There are 3 ways to turn a row about zero (a turn may also mirror it). The second row of each pair is the first, turned, with some noise. The first 21 pairs use one turn. New pairs use 2 turns, one after the other, and a turn may come again.
Known pairs, each followed by its turns in order:
[ 13 -20   8  -9  -1  49]
[ 19  44   5 -17  24  -6] -> (2)

[  9 -27  20   3   3 -24]
[  9 -15 -28 -18   6 -21] -> (0)

[ 26 -36  41  23  -6  34]
[ -1  54  -8   1   4 -49] -> (2)

[ -5   3 -24  -2   1 -16]
[  7 -23 -13  -1  -5   1] -> (1)

[-32 -18   6   8  16   3]
[38  3  0 -4 18  0] -> (0)

[  8  10   5  30  56 -21]
[ 17  26  17 -33  -9 -46] -> (0)

[  4  34  23  17  42 -45]
[-11  47  -9 -30   5 -49] -> (0)

[  7  -6 -47 -10 -14  25]
[ 36  12 -14 -16  -1  32] -> (2)

[ 50  -9  37 -43 -31  16]
[-11  49  22  21   3  59] -> (1)

[ -7 -38 -29  32 -23 -17]
[ 18 -27  14 -43 -28   3] -> (1)

[-38  12 -26  12  -7  -6]
[ 14 -31 -15  21  16  23] -> (2)

[-11  -2   3 -14  -8  -1]
[ 3  0 -9  2 10 14] -> (0)

[ 28 -24 -23   1  15  14]
[ 27   9  -4 -33 -11 -12] -> (2)

[-8 28 22 12  3 11]
[ 5 35 -7 16 -8 -6] -> (0)

[ 34  39  45 -15  -9  -4]
[ 6 42 10 56 -8  9] -> (1)

[-18 -23  22  27 -12 -20]
[ -1 -13  43 -10 -21 -18] -> (1)

[-38 -28 -19 -18 -34  96]
[ 17  22  13 -67  89  18] -> (1)

[-12  52 -30   7 -28  -3]
[ 16 -12   0  40 -19  50] -> (2)

[ 13 -20  10 -15 -37 -13]
[-30  23 -26 -11 -12  10] -> (2)

[42 15 23 54 42 21]
[ 17  21  18   0 -57 -53] -> (0)

[ 35 -28  28   0  29   2]
[-45  29   6  -2 -23   5] -> (1)

New pairs, each followed by its turns in order:
[-44 -11  -5  18  38  13]
[  0 -19   6 -41 -12 -44] -> (2) (2)

[ 17 -44 -20  46 -10 -10]
[  8 -41 -33 -29  13 -31] -> (0) (0)

[ 23  12  20   1 -32   3]
[  6  25  19  26 -21  -6] -> (1) (2)

[-22  -1  46 -13 -23  10]
[-14 -11  53  13  -9 -10] -> (0) (0)

[ -3   3  28 -43 -19   2]
[ 14  10  22  23  18 -37] -> (1) (2)

[ 0 18 31 17 16 16]
[-14 -30   7  24 -16  -1] -> (1) (2)

[-34  18  17  19 -22  -2]
[ 26  -1  25   9   6 -30] -> (2) (0)

[-18  16 -20  -1 -13 -38]
[  4 -35  26  -5  21 -14] -> (0) (2)

[-15 -32 -16  38  29  13]
[-24 -13 -25   3 -46  21] -> (2) (1)

[-20  22  14  35 -33 -21]
[  0  22  18  16 -49  17] -> (1) (1)

[ 42  53  27 -55 -13 -24]
[ 25  29 -43  70  13  31] -> (2) (0)

[ 14  25  -3 -32  -6  26]
[11 10  8 43  0 26] -> (0) (0)

[  0 -15 -12  11 -18 -26]
[ -6 -26  22   4  15  13] -> (2) (0)

[ 11   8   5 -44   4   9]
[37 -4 12 12 21 -9] -> (1) (2)

[ 18 -17  25  32   9  52]
[ -9  31 -41  15 -43  -2] -> (0) (2)

[-25 -29   1  12  27  22]
[-27 -28  10 -17  24  11] -> (1) (2)

[ 78  18   8  26 -30   0]
[83 10 16 22 -6 18] -> (2) (1)

[-16  63 -22 -24  42  -1]
[ -9  76 -17  12 -10  26] -> (0) (0)

[ 10  22 -10  31 -13   4]
[  8  10 -14  14  21 -34] -> (0) (0)

[-38 -13  22 -22  -5 -33]
[-13   5 -20  -1  25 -46] -> (1) (2)

[  5 -17   4  29  -6 -54]
[ -7 -35 -45  31  10  -1] -> (1) (0)

[ -3  -2   3  -1 -18 -34]
[ -3  25 -22   1  -1 -15] -> (1) (2)

[ -9  -3 -38  25  13  -6]
[ 13  16 -18 -30 -21 -10] -> (2) (2)

[ 33 -12   0  35  12 -11]
[-21  -7 -30  -3 -32  18] -> (2) (2)

[-32  24   6  11 -48  43]
[-39  38 -28  41 -28  -3] -> (1) (1)

[-12 -13   7 -45  19  -7]
[ 27  21 -14 -23   1  34] -> (2) (0)

[  3 -18   6  19 -38   9]
[ 32 -10 -32  -3  -3 -10] -> (2) (1)

[ 37   4   1  -8 -27  -2]
[42  4  4  8 19  7] -> (2) (1)

[ 40  12  20 -57  65  33]
[ 59 -56  13  47  46  19] -> (1) (2)

[ 25 -29  17  10  20 -18]
[ -1 -27   1   5 -16  41] -> (0) (1)

[ -6  -1  21 -62  23   9]
[57 25 31  1  9 -7] -> (1) (0)

